The same things were measured in two ways. Each way mixes the same 10 hidden numbers, adds some noise and spreads widely along 6 directions of its own, which tell nothing about the thing.
(in the rows, 128 means zero)
Some things both ways: the first way, then the second way.
130 98 122 114 140 136 113 157 118 123 119 123 162 125 107 126 151 131
 126 128 127 127 133 133 115 157 128 87
171 62 115 152 161 131 61 132 134 167 81 165 94 123 68 163 105 139 142
 145 132 134 196 160 122 89 151 112

119 116 112 146 115 128 131 120 133 135 158 116 92 93 132 132 125 115
 164 122 103 129 113 144 130 110 158 157
145 36 137 116 108 79 122 143 93 134 147 116 91 132 107 156 97 76 153
 149 174 153 139 130 105 103 122 158

128 116 165 158 133 90 92 181 102 118 121 120 126 165 121 106 138 118
 102 154 148 158 109 127 113 137 94 85
147 140 111 120 102 142 115 121 145 131 106 129 133 117 122 111 132 126
 124 137 126 120 156 134 126 133 132 119

134 99 125 121 124 108 132 140 115 119 140 133 132 147 108 128 146 126
 126 124 92 151 124 133 120 120 154 119
116 138 133 103 171 134 161 142 155 145 176 111 154 118 121 156 119 158
 120 151 127 162 100 100 138 134 139 146

123 101 135 120 123 123 128 152 125 102 144 128 118 148 116 106 129 145
 114 122 93 128 132 132 132 103 124 141
128 125 125 124 117 138 147 130 136 121 128 138 145 135 114 128 143 123
 144 143 133 125 110 117 90 107 111 147

120 98 133 134 113 130 98 142 113 108 133 99 127 169 120 127 122 130 96
 120 118 130 122 140 140 105 106 121
111 186 125 142 115 192 169 94 142 117 95 176 151 146 153 82 175 152 144
 124 80 132 59 127 95 97 114 143

133 125 125 145 136 126 113 122 111 133 123 118 133 112 152 129 140 102
 117 136 157 121 137 126 121 123 135 136
138 103 100 90 114 122 116 136 110 146 166 83 116 98 128 141 103 102 88
 114 130 164 149 138 144 119 166 128

134 114 134 177 134 84 90 125 105 119 142 114 97 173 139 97 173 100 132
 131 114 173 132 146 85 135 125 136
99 109 166 97 163 145 175 128 106 111 158 96 195 151 200 86 143 114 132
 154 122 131 37 115 129 121 123 132

111 100 143 122 116 110 140 127 136 120 119 104 89 123 144 117 104 141
 131 99 124 106 105 129 121 109 128 110
114 128 135 139 142 121 128 121 124 109 125 129 122 132 143 117 125 115
 132 82 105 132 147 144 138 115 110 130

138 117 139 146 131 130 123 134 142 136 125 138 140 137 112 125 139 132
 119 130 132 152 119 133 120 149 128 112
136 131 118 131 97 107 125 111 114 157 113 138 110 122 109 145 127 136
 123 157 154 127 148 121 130 137 153 117

127 107 128 100 124 129 123 131 135 106 143 109 127 134 120 140 117 135
 143 136 98 126 123 149 129 122 130 127
129 143 117 110 110 107 147 141 137 132 164 113 141 117 145 154 125 127
 106 135 139 147 115 97 120 144 123 161

124 153 100 112 120 142 126 110 112 112 148 101 92 148 134 136 120 96
 108 131 106 112 116 135 129 108 116 113
107 121 155 126 113 140 178 123 121 107 117 152 161 132 140 130 145 138
 143 135 135 115 107 106 105 128 102 161

103 165 144 138 118 140 133 108 124 119 141 94 102 142 150 133 133 119
 156 125 143 141 112 145 113 122 99 143
136 125 144 135 127 115 136 112 136 118 102 107 110 131 164 124 143 137
 145 140 117 134 106 130 117 100 110 148

128 126 129 88 138 137 144 133 128 110 134 109 134 90 129 123 142 132
 161 125 119 114 137 136 109 136 133 126
130 154 152 150 95 114 159 108 123 109 89 139 95 111 112 146 147 160 145
 134 130 115 132 121 100 117 122 120

143 31 170 125 128 83 109 208 101 125 103 114 148 125 105 100 130 148
 135 94 104 168 110 122 124 126 136 53
147 130 125 146 91 128 133 112 106 136 144 115 99 106 112 151 108 147
 139 129 121 157 136 103 112 122 114 112

146 84 153 102 131 101 140 142 130 110 105 115 151 105 117 124 137 147
 117 119 129 109 129 122 121 126 139 105
137 125 135 122 65 90 125 123 99 115 129 126 112 116 118 132 112 95 142
 143 152 124 175 118 125 152 126 82

117 137 107 128 133 130 109 132 107 139 149 113 113 133 128 123 133 90
 147 134 123 163 122 143 104 141 136 119
114 82 130 106 164 124 129 130 108 135 160 98 188 143 165 127 116 108
 132 142 151 119 108 118 152 140 123 148

127 149 122 125 122 177 142 106 161 131 120 113 132 75 146 171 99 130
 129 141 161 64 109 127 158 126 114 117
119 168 118 115 88 111 148 130 132 114 139 123 109 94 139 146 128 125 95
 89 117 149 155 126 133 140 142 133

117 113 127 113 135 128 121 128 121 120 137 116 156 147 117 144 137 129
 163 142 112 156 138 145 127 137 125 126
155 96 128 123 167 158 107 130 145 130 115 129 145 147 141 81 118 116
 159 141 120 129 107 153 126 114 122 130

135 116 115 143 121 141 89 134 93 126 137 88 131 120 151 154 119 86 123
 141 135 126 124 135 154 97 121 121
147 148 108 140 79 145 129 102 131 130 88 159 93 120 113 91 130 125 135
 104 127 122 146 152 119 132 134 142

134 146 103 130 124 147 137 97 112 153 121 119 146 89 151 172 118 87 115
 142 168 108 123 116 148 111 156 131
117 109 132 107 132 147 133 116 119 118 126 121 145 143 122 60 113 86
 152 122 136 112 151 158 156 144 129 94

135 66 135 97 121 132 148 131 115 109 109 114 171 141 112 147 152 156
 123 87 97 117 136 126 141 109 144 104
166 49 124 130 99 92 90 132 89 150 144 117 92 129 90 152 81 85 163 164
 168 151 166 123 111 116 122 106

108 163 136 132 126 156 141 137 134 116 119 132 116 167 131 143 125 131
 87 139 149 98 94 119 124 145 90 75
126 103 138 114 124 142 156 142 138 122 131 112 147 125 113 143 146 137
 118 155 124 132 125 101 86 93 101 145

126 154 127 140 140 156 157 116 159 139 137 162 110 121 135 105 129 136
 136 124 124 131 132 121 116 138 126 141
114 82 139 128 134 88 123 127 92 125 129 106 159 148 126 132 125 96 136
 153 181 76 157 123 132 146 117 113

123 151 145 134 116 144 156 87 142 111 134 129 124 192 136 147 135 143
 117 118 113 140 124 133 132 109 108 145
140 145 116 134 163 111 104 114 173 150 95 129 118 149 128 92 132 131
 134 138 146 100 153 156 163 154 140 136

132 113 143 163 121 132 111 128 126 130 126 119 146 140 131 142 133 128
 123 135 140 144 125 133 146 115 117 136
155 82 142 130 165 140 106 145 145 149 127 134 124 140 124 149 126 135
 142 178 99 174 109 117 95 64 113 116

112 156 118 115 136 145 141 115 157 122 136 133 99 151 124 122 112 129
 131 134 113 121 114 135 110 153 106 97
119 98 136 119 104 130 153 123 98 114 120 128 157 132 145 108 129 108
 126 120 155 95 128 128 119 143 117 155

79 152 123 132 118 119 128 108 115 123 143 95 103 149 143 142 137 115
 145 135 153 129 111 147 101 129 128 151
127 167 99 133 68 112 136 93 110 135 115 130 82 115 125 127 136 118 128
 116 130 143 124 139 120 118 153 135

143 113 128 140 126 122 129 154 115 147 141 139 119 83 131 109 101 110
 132 135 115 149 129 110 156 85 143 144
131 128 125 127 119 131 132 127 133 124 134 141 131 116 98 144 114 130
 143 125 138 129 162 121 127 140 123 123

Other things, the second way, with their names:
(329): 106 138 154 133 157 133 147 121 131 102 123 139 158 150 147 133 157 129
 169 154 105 129 85 120 100 85 106 108
(33): 114 131 142 151 108 130 156 111 86 138 140 126 130 122 115 165 135 160
 113 141 118 136 118 87 98 107 113 108
(549): 95 142 139 131 139 147 138 117 101 101 133 130 215 161 169 100 157 107
 137 138 114 87 107 106 115 127 96 83
(362): 137 139 123 140 126 108 131 114 150 137 106 124 84 116 141 133 124 148
 114 100 121 143 149 139 146 130 127 170
(273): 144 83 141 120 169 107 120 149 139 151 152 110 89 108 92 189 100 147 128
 145 124 183 145 124 122 86 142 130
(120): 137 95 128 106 156 151 145 143 140 148 153 118 131 123 118 117 107 134
 114 130 127 159 111 129 130 120 141 159
(437): 104 142 160 120 120 159 181 110 130 115 110 145 179 148 147 101 164 145
 153 177 119 113 78 101 107 118 105 119
(657): 139 130 118 108 115 129 146 135 128 141 166 99 87 83 111 139 92 137 94
 97 118 181 146 133 147 134 161 134
(50): 128 105 117 93 184 113 121 162 142 150 194 76 136 101 124 188 107 136 88
 135 115 184 128 116 138 96 158 130
(426): 143 117 117 132 107 95 113 124 112 152 134 144 118 132 127 142 109 113
 130 144 160 130 140 120 135 153 142 135
(600): 146 105 101 129 170 143 97 135 138 163 146 135 123 113 99 150 94 142 116
 106 124 154 159 142 151 126 152 140
(197): 123 197 117 141 145 159 151 115 161 136 136 133 96 101 107 140 136 183
 110 92 73 170 118 128 124 101 144 127
(594): 129 127 133 109 61 108 156 115 100 104 140 83 132 118 155 107 127 101
 136 138 155 114 121 111 116 150 105 130
(189): 107 162 149 124 58 135 196 119 108 85 134 142 131 115 126 111 136 123
 143 111 129 125 116 105 94 146 102 130
(133): 122 121 144 110 97 119 180 138 124 129 149 139 111 110 115 154 124 132
 118 138 135 169 112 105 104 122 137 158
(216): 84 131 119 83 143 96 150 134 129 122 182 100 206 133 168 150 128 97 123
 144 161 120 123 101 165 168 129 149
(200): 132 143 110 116 137 111 119 141 156 133 152 123 158 122 148 154 119 129
 118 126 136 133 147 106 144 158 114 150
(95): 121 104 149 115 174 104 144 143 144 114 143 103 147 139 151 132 127 121
 142 137 141 124 107 126 128 125 114 160
(432): 132 112 146 145 133 126 136 125 127 133 107 158 144 130 132 164 135 156
 140 154 132 127 126 107 112 119 115 145
(614): 143 97 128 114 99 115 135 119 135 123 123 110 110 130 104 115 118 99 169
 159 153 134 146 127 115 120 104 132
(616): 114 164 133 114 151 177 163 117 152 116 123 131 141 131 138 77 147 139
 135 116 89 144 81 144 122 103 134 125
(401): 122 110 146 131 151 112 128 118 120 137 126 104 143 141 132 141 136 139
 137 174 134 122 122 109 126 110 117 100
(609): 109 119 119 114 143 77 127 121 102 154 188 98 145 128 149 171 98 115 130
 144 161 149 126 101 172 163 143 133
(561): 93 184 150 116 170 106 166 133 158 106 135 115 161 123 159 143 152 159
 106 121 122 111 116 120 150 147 140 131
(106): 138 109 159 133 139 152 123 141 143 99 97 153 160 146 136 101 143 117
 153 149 101 113 139 126 96 102 87 90
(162): 136 79 142 107 155 100 114 140 131 141 142 88 151 139 173 148 128 113
 124 176 138 144 110 114 133 108 124 140
(172): 153 85 130 112 229 166 100 167 193 125 121 113 146 121 143 123 120 144
 114 97 84 149 136 165 133 83 123 167
(525): 119 96 142 116 141 172 156 109 123 131 124 127 158 140 122 92 126 128
 161 150 120 136 107 127 127 108 110 129
(44): 93 187 96 99 99 138 179 105 124 125 158 115 125 104 142 110 130 122 104
 75 125 151 100 141 152 145 166 169
(376): 113 119 113 107 173 191 149 123 157 124 120 124 144 131 117 82 137 126
 125 89 93 142 111 168 127 82 135 164
(400): 160 132 118 121 80 136 132 136 133 134 123 120 98 88 92 142 116 144 98
 131 126 142 169 117 103 126 139 111
(619): 164 106 146 125 101 158 146 141 144 129 114 117 73 106 103 115 123 144
 114 131 90 177 130 128 81 76 116 130
(577): 109 162 103 140 137 119 104 105 133 128 111 156 152 149 161 104 138 105
 127 97 121 104 153 146 163 150 129 127
(444): 133 123 125 113 134 136 130 134 150 126 99 136 140 128 123 103 139 122
 111 129 137 102 150 149 125 129 139 138
(405): 149 79 147 113 213 136 103 154 174 136 135 107 152 146 151 103 104 127
 139 140 121 138 132 144 157 131 114 141
(144): 125 136 91 120 134 106 108 115 126 148 147 113 131 127 122 113 100 105
 117 102 158 114 168 147 177 174 153 134
(161): 125 103 132 129 153 110 137 131 122 136 153 128 128 134 124 165 122 128
 148 142 133 157 102 116 112 101 121 152
(354): 113 142 164 145 175 138 159 115 137 122 100 146 120 140 147 118 148 166
 137 127 103 134 85 143 125 99 137 135
(230): 125 110 167 157 65 88 167 121 65 114 156 138 116 114 122 203 114 146 157
 156 148 151 115 57 82 131 89 119
(256): 119 112 149 114 171 123 136 142 163 118 114 127 157 155 153 107 149 113
 136 153 118 125 120 134 124 105 107 134
(502): 152 119 115 115 124 152 130 124 132 154 132 112 104 119 126 105 125 130
 113 146 111 166 95 139 112 92 154 134
(514): 108 121 154 114 142 116 163 151 127 116 147 138 162 140 148 146 146 123
 115 146 128 132 94 104 100 113 120 146
(13): 134 83 156 117 200 176 143 158 158 103 124 116 168 136 145 106 137 139
 128 115 92 131 99 139 100 81 97 156
(573): 131 164 125 153 67 133 157 106 124 126 88 173 121 114 118 160 160 165
 123 135 127 116 126 100 84 121 118 153
(554): 145 105 142 143 141 143 119 129 144 145 88 165 126 140 105 139 147 148
 139 172 112 136 134 123 94 82 124 116
(295): 107 112 188 126 156 113 162 150 123 97 156 125 164 122 139 172 122 147
 148 151 120 141 127 86 120 130 97 99
(368): 136 117 140 130 113 120 140 113 116 135 110 117 126 142 147 122 149 131
 139 174 131 127 88 115 96 101 121 130
(461): 145 122 134 138 166 142 125 137 155 125 117 123 110 122 139 135 133 152
 122 105 93 151 113 139 110 86 116 156
(12): 131 172 100 130 83 117 131 96 127 135 125 126 95 113 105 122 122 125 145
 122 138 134 147 132 140 145 146 116
(603): 117 123 114 141 94 114 115 88 87 148 108 156 139 158 132 102 131 95 158
 155 160 101 131 135 140 145 138 106
(267): 111 125 131 136 138 125 139 110 113 132 114 140 111 140 126 123 140 122
 132 118 121 135 117 148 121 93 140 137
(125): 159 89 98 136 154 118 88 143 140 165 135 122 91 108 88 189 106 143 105
 117 123 166 167 133 115 84 143 157
(234): 110 120 133 114 112 141 161 124 113 108 137 133 150 124 130 109 121 112
 138 105 142 119 126 130 130 145 125 148
(223): 118 143 123 115 76 113 140 108 121 117 117 129 165 139 144 98 137 97 148
 160 161 89 149 113 139 170 113 108
(403): 137 129 144 133 103 119 141 123 137 118 100 134 96 128 131 109 135 124
 131 126 121 133 141 136 113 116 116 128
(17): 120 212 96 154 80 141 148 77 141 149 83 188 84 111 110 132 153 169 124
 106 110 143 129 140 132 128 162 149
(266): 129 161 126 158 136 117 126 108 160 119 68 160 90 128 77 111 132 150 149
 93 146 79 199 162 142 151 127 130

Some of these things the first way, each followed by its name:
120 91 120 112 113 103 83 156 102 118 142 78 118 128 109 130 127 106 120
 130 128 140 102 155 109 133 144 110 -> (17)
131 116 152 217 122 154 104 138 138 144 114 144 151 165 132 154 148 135
 111 136 154 143 107 127 153 141 97 101 -> (502)
105 128 139 135 111 131 135 108 146 114 127 112 99 174 133 125 102 144
 100 110 130 117 110 132 132 106 104 131 -> (577)
142 136 136 120 118 140 115 149 115 132 126 110 145 109 118 143 118 108
 101 145 156 132 107 128 139 127 124 104 -> (223)
123 135 112 83 121 151 128 118 117 110 146 93 138 120 132 160 105 116
 140 141 113 118 129 142 148 102 125 134 -> (200)
130 139 127 149 131 118 138 127 108 129 124 121 115 111 143 138 146 105
 134 138 134 113 114 116 128 121 125 102 -> (295)
130 85 130 93 126 115 146 127 133 120 130 128 130 140 119 117 116 145
 129 100 92 140 135 130 121 112 154 128 -> (144)
117 136 116 137 122 195 142 118 147 139 135 134 141 101 141 151 103 134
 140 121 131 105 130 125 167 107 119 140 -> (125)
122 128 125 109 127 110 137 136 94 108 143 109 91 129 153 116 131 105
 130 124 105 117 126 122 115 94 136 128 -> (266)
138 140 131 121 134 156 156 104 151 102 133 132 123 116 138 125 151 143
 130 125 115 90 140 131 123 124 119 146 -> (561)
96 127 111 143 115 130 128 126 118 132 158 116 101 130 130 135 131 118
 163 126 109 141 114 145 123 116 144 151 -> (161)
110 98 123 145 114 123 118 146 108 144 133 107 125 133 113 150 149 117
 146 109 127 151 89 143 113 148 153 87 -> (609)
145 75 142 130 134 132 92 173 102 87 119 98 133 140 133 115 151 134 109
 115 101 98 132 131 136 116 94 79 -> (172)
135 110 140 139 114 107 156 109 171 113 133 144 93 157 106 116 121 158
 108 114 85 120 108 130 129 117 131 125 -> (133)
117 118 141 181 129 115 121 124 137 120 131 127 94 165 132 116 166 132
 139 118 114 139 110 141 100 151 112 110 -> (354)
109 112 132 162 117 108 124 121 130 122 136 119 81 153 139 102 140 129
 117 108 123 126 114 136 103 118 133 143 -> (267)
103 119 115 144 114 112 123 134 126 135 148 115 87 122 126 125 118 116
 133 128 126 126 99 139 116 123 149 133 -> (44)
105 139 145 159 124 154 140 112 142 114 129 123 106 165 152 137 124 145
 143 119 118 116 119 128 143 112 85 124 -> (461)
135 118 135 129 133 143 150 114 140 138 114 143 126 138 141 111 114 133
 115 97 124 136 136 111 128 117 128 117 -> (33)
130 119 126 139 140 138 111 145 121 111 134 124 114 134 144 115 129 118
 132 136 108 116 135 129 132 121 102 106 -> (13)
152 113 126 134 130 145 101 146 134 134 130 120 152 95 118 130 124 114
 114 147 144 132 131 137 138 135 131 125 -> (554)
134 130 126 130 108 155 149 133 143 123 135 132 115 121 106 122 122 141
 86 113 119 109 109 121 144 109 128 130 -> (216)
117 133 121 89 122 107 145 124 116 139 128 117 125 145 106 127 113 115
 115 118 127 157 111 125 106 132 146 103 -> (525)
143 95 154 158 120 94 89 159 110 118 125 91 100 117 144 123 129 108 118
 134 139 130 99 137 120 120 121 96 -> (403)
158 94 113 118 128 138 134 112 144 130 138 137 140 121 123 135 113 125
 133 119 84 140 143 131 149 107 153 138 -> (120)
97 117 117 107 124 123 136 142 132 120 130 120 103 140 119 121 114 133
 110 119 129 106 105 130 109 136 135 104 -> (376)
114 198 100 135 122 190 140 75 127 126 145 115 122 158 145 164 123 101
 124 136 130 118 126 129 150 111 90 134 -> (432)
139 135 106 168 130 148 102 121 149 134 158 130 103 87 143 135 121 102
 145 163 122 114 127 146 139 127 135 162 -> (514)
